The rows come from 4 hidden closed curves, with some noise, and rows from the same curve form a group. Each curve winds through 8 dimensions. The rows are also pushed far along 4 directions, which tell nothing about the answers.
(in the rows, 128 means zero)
Some rows, each with its group after it:
[106 161 134 115 143 130 108  95  45  93 132  76  97 128 165  95 152] -> (0)
[103 148  63  47 188 150  95 209 147 147 124  79 167 169 134 201 126] -> (1)
[116 116 164 117 137 107 127 117  96 120 111 105  93 127 135  92 146] -> (3)
[120 146 131 133 139 118 135 112  85  87 134 128 149 112 112 133 133] -> (2)
[174 145  87 110 171 139  93 140 130 154  87 102 105 123 160 140 160] -> (1)
[113 128 151 160  83 113 157 141 157 138 149 140 167 111 120 119 126] -> (0)
[172 130 127 150 162 128 124 102 101 142 101 123 178 135 143 128 151] -> (0)
[114  99 156 132 101 113 123 118 162 131  87 143  60 130 142  70 144] -> (2)
[ 90 115 152  94 123 129 114 129  89 117 113  95  61 151 168  50 127] -> (1)
[152 117 158 132 108 124 129 115 116  99  98 104  95 115 146  86 133] -> (2)
[ 66 130 119 117  98 112 109 129 111 101 124 108  96 136 138  84 108] -> (3)
[ 35 124 147 151  80 131 161 127 132  85 149 155 172 145 115 113 121] -> (0)
[ 34 135 136  96 115 126 107 123  89  80 107  66  73 143 163  91 122] -> (3)
[105 157 136 152 113 113 107  93  74  84 142 112 147 111 130 106 122] -> (3)
[143 130  90 119 164 131  94 155 115 164 123 101 120 136 143 136 134] -> (2)
[172 104 103 102 179 120  92 140 127 150  61 113  70 139 131 124 163] -> (1)
[132 129 153 143 104 117 163 102 114  91 136 162 117 123 130  84 138] -> (2)
[181 126 103  88 180 135 143 144 118 153  89 101  76 125 148 138 152] -> (3)
[ 73 127 140 138 115 111 122  79  81  83  95 120  62 126 143  72 151] -> (0)
[103 126 121 131 108 120 128 131 137 110 102 104 127 126 135 120 121] -> (2)
[189 131 132 144 157 115 132  80 120 155  93 124 123 110 148 124 133] -> (0)
[230 135 144 191 152 120 127  82  92 155 118 145 175 111 138 116 181] -> (0)
[139 150 143 160 111 110 152  74  69  65 131 141 143 109 129  90 145] -> (2)
[152 155 119 129 162 130  87 117  87 118 123 102 172 132 146 136 144] -> (1)
[188 126 137 142 135 123  85  96  98 107 105 116  99 119 134 105 137] -> (2)
[196 102 128 133 170 134 118 114 130 145  81 150 109 141 128 127 168] -> (1)
[134  82 134  98 131 132 131 166 173 150 116 152  78 144  92 137 125] -> (1)
[174 134 112 159 168 117 117  97 114 133 104 155 161 112  99 170 155] -> (3)
[150 105 111  91 159 133 140 135 115 160 103 110  61 147 154 102 115] -> (1)
[138 129 133 153 111 135 134 134 159 139 143 172 144 108 101 144 143] -> (1)
[161 130 176 163  93 119 170 108 140 129 162 157 148  92 111 122 122] -> (3)
[ 80 102 157 113  82 128 146 113 149 102 120 150  73 152 149  56  94] -> (0)
[150 144  95 152 165 122 142 157 109 124 133 125 228 121  92 199 160] -> (3)
[ 72 150 142 149  95 109 112 113 104  56 133 120 151 116 114 122 141] -> (0)
[172 131  79  79 160 154 118 185 177 174 131 141 100 139 133 162 132] -> (1)
[ 81 105 140 124  94 124 121 131 189 136 137 164  96 135 109 126  92] -> (2)
[149 139  94 144 163 147 146 128 100 122 114 136 175 134 133 153 159] -> (0)
[180  91 133 133 126 105 122 115 166 160  78 164  57 129 126  79 153] -> (2)
[121 131 133 181  86 106 117  77 110  93 110 131 117 117 146  74 128] -> (2)
[ 34 122 115  75 121 130  97 157 146 116 124 101  81 157 135 126  99] -> (2)
[ 84 115 156 104  99 121  97 128 156 123 131 131  96 152 140  85 103] -> (1)
[ 53 137 131 145 117 113 144 125 124  97 145 138 190 123  83 175 124] -> (3)
[104 113 118 120 107 113 147 158 154 140 137 144 116 136 122 106 109] -> (2)
[ 35 128 138  77 101 130 102 163 165 117 152 121 127 164 128 123  91] -> (1)
[146 181  87  95 175 153 132 152  76 107 150  72 181 120 140 193 135] -> (3)
[ 99 102 154 119 100 124 146 141 211 180 135 152 133 129 112 146  94] -> (0)
[106 153 143 206  78  96 144  80 100  91 158 152 201 101 111 108 124] -> (1)
[139 114 153 141 111  94 142  91 141 146 108 138 101 118 135  88 120] -> (0)
[117 141 158 177 114 115 150 101 152 127 151 173 221  98  77 183 134] -> (3)
[ 86 155 110  87 122 130  98 115  82  65  98  78  68 150 185  66 148] -> (3)
[164 113 129  75 180 137  96 131 121 158  75 110  35 146 154 103 179] -> (2)
[111 129 143 117 108 132 111 115  89  80 111 105  71 138 172  49 131] -> (0)
[240 116 103 140 146 132 114 114 161 151 104 168  86 104 114 142 132] -> (3)
[187 148 134 180 129 125 115 103 103  96 147 156 181  92  96 156 144] -> (0)
[ 49 132 163 140  84 109 156  96 135 107 153 132 157 121 115 126  81] -> (0)
[135 100 172 144  72 101 158  75 149  99 120 193  53 124 123  42 118] -> (2)
[ 96 109 160 127 105 125 127 107 105  87 132 141  78 133 114  94 127] -> (1)
[190  99 141 158 139 143 159 148 164 165 142 187 170 117  83 171 147] -> (1)
[173 134  66  91 205 133 108 121  88 143  72 116  87 154 160 121 164] -> (3)
[147 144 135 100 178 123 117 101  86 138  76  84  91 122 173 102 169] -> (3)

New rows, each followed by its group:
[146 100 134 104 136 136 107 153 191 165 132 138 116 136 102 172  92] -> (1)
[ 87 126 158 103 107 118 156 115 149 133 113 131  90 127 145  91 131] -> (3)
[187 124 103 154 176 141 136 123 121 174 122 158 143 113 105 177 163] -> (0)
[ 70 120 147 121  75 129 121 169 167  98 157 141 135 132 106 118 107] -> (0)
[101 141 144 145 100 141 121 125 117 111 168 118 162 132 125 137 123] -> (2)
[ 25 142 127  71 117 131 123 162 124 111 164  92 117 154 126 143 103] -> (0)
[ 68 143 148 151  95 126 151 144 127  91 144 105 203 111 108 159 127] -> (2)
[216 163 124 183 141 128 114  90  66 110 144 138 168 100 142 111 164] -> (1)
[175 131 131 149 131 119  86 118 112 100 102 132 114 111 124 109 165] -> (0)
[151 158  87 135 180 127 110 123  70 117  86  92 150 130 161 129 187] -> (2)
[137 100 154 125  91 118 155 141 180 122 144 175 114 121  93 120  93] -> (2)
[ 71 104 153 136  88 122 163 136 184 152 152 176 156 142 107 120  92] -> (1)
[118 146  95 161 129 122 132 126 112 116 146 141 194 115  98 168 119] -> (3)
[126 144  96  81 161 154 129 155  92 137 129  77 105 149 172 125 130] -> (2)
[ 93 129 100  93 150 145 122 171 159 126 117 125 164 159 123 172 136] -> (0)
[148 104 141 101 106 146 166 154 189 134 129 143 107 133 126 134 100] -> (2)
[120 109 124  62 150 133 149 189 164 165 130 103  97 137 118 161 112] -> (3)
[121 122 172 158  80 134 141  78 146 121 151 169  85 107 133  93 102] -> (1)
[129 137 156 168  95 117 125  80 121  76 120 157 129 114 130  95 150] -> (0)
[ 78 164 144 148 109 125 145 119  90  92 172 108 213 128 129 143 134] -> (0)
[ 64 125  94  85 128 127 134 198 133 121 134 102 128 148 117 141 117] -> (0)
[110 136 142 200  90 104 132  90 110 103 124 142 162 103 125  99 141] -> (2)
[150 148  92 125 160 113 116 158 105 130 109  89 156 111 122 158 154] -> (0)
[ 58 123 130 125  95 127 165 115 122 110 141 144 100 147 142  87 109] -> (3)
[110 135  89  87 171 129  89 154  91 141  94  78  75 154 176  97 153] -> (2)
[ 98 120 140  82 146 132 134 130 116 146 104  90  64 140 170  95 125] -> (3)
[136  98 162 123 104 133 114 138 211 172 142 185 113 133 110 126  97] -> (1)
[113 138  84 110 150 130 131 165 135 140 123 120 150 147 137 148 141] -> (2)
[125 126 151 146 132 119 117 107  50  79 105  96 107 124 135  85 169] -> (1)
[120 119 108  99 132 117 133 179 144 134 117 104 119 130 115 143 128] -> (3)
[188 139 115 160 140 132 127 153 159 157 166 159 232 116  90 199 123] -> (1)
[234 122 148 178 133 141 123 118 147 164 138 164 135  88 116 143 148] -> (1)
[105 118 138 170 123 118 158 121 132 121 161 169 193 117  70 180 116] -> (3)
[149 120  82  87 184 135 122 178 134 185 122 114 114 144 116 171 143] -> (0)
[142 113 155 130 129 112 109 106 114 129  87 125  68 123 137  79 168] -> (2)
[108 114 160 157  76 118 131 102 185 127 119 167 108 119 127  95 119] -> (3)
[ 98  97 152 125 116 123 148 133 136 129 107 126 118 150 134  98 134] -> (1)
[ 99 101 156 117  68 126 120 167 202 118 137 160  90 132 113  97 109] -> (0)
[ 98 113 156 121 101 129 165 104 135 134 135 148  69 136 155  69 109] -> (3)
[138 114 113  88 139 153 156 158 183 149 113 130 111 137 134 163 110] -> (2)
[ 89 130 131 102 128 136 108 142 100 139 139  85  91 140 148 108 121] -> (2)
[180  99 132 157 106 117 150 150 183 166 130 182 122 112 102 118 133] -> (0)
[228 157  98 136 173 127 121 127 101 136 107 112 156  96 128 159 165] -> (3)
[127 124  91  79 178 132 120 126 101 119  77 100  93 161 161 112 127] -> (0)
[125 176 103 136 146 108 115 118  60  78 106  66 151 100 149 130 158] -> (0)
[ 90 106 162 136  95 126 140 123 124  94 145 152 103 130  98 111 122] -> (1)
[160 141 165 183 116 118 145  49  85  82 131 174 128  95 120 100 150] -> (2)
[100 152 136 123 107 121 104 128  96  72 106  82 106 119 162  83 153] -> (0)
[149 102 120 118 130 135 147 119 140 139  96 154  45 142 155  75 138] -> (0)
[176  90 129 119 155 127 133 124 159 183  85 156  92 146 143 103 133] -> (1)
[131 128  78  84 157 141 134 145 162 145 116 127 119 140 114 184  95] -> (2)
[142 132 126  98 153 141 114 113 122 138 116 112  93 129 144 131 110] -> (0)
[ 51 135  85  45 156 131 119 187 173 147 106  76 104 144 125 188 103] -> (0)
[130 180 118 124 147 129 111  95  59  81 123  96 163 132 169 103 166] -> (3)
[193 122 140 198 125 115 159  72 104 140 135 185 119  94 109 110 156] -> (0)
[160  92 132 110 134 122 150 134 229 201 121 180 117 128  98 170  81] -> (0)
[182 136 117 109 191 143 110 131 105 154  99 113 121 128 133 157 188] -> (2)
[ 69 116 137  96 106 126 165 176 165 128 159 148 127 140 112 129 105] -> (2)
[ 53 116 135 155  76 110 145 152 184 136 155 162 162 126  98 135 103] -> (2)
[186 142 142 189 139 120 136 100  90 144 144 139 195 110 124 132 170] -> (0)
[137 137 102 129 163 146 131 154 122 138 139 127 212 134 108 189 121] -> (0)
[165 116 156 181 123 110 153  76  82 126 110 128 136 117 148  77 139] -> (1)
[ 83 143 140 163  97 111 123 113 123  76 132 141 169 110  98 140 144] -> (0)
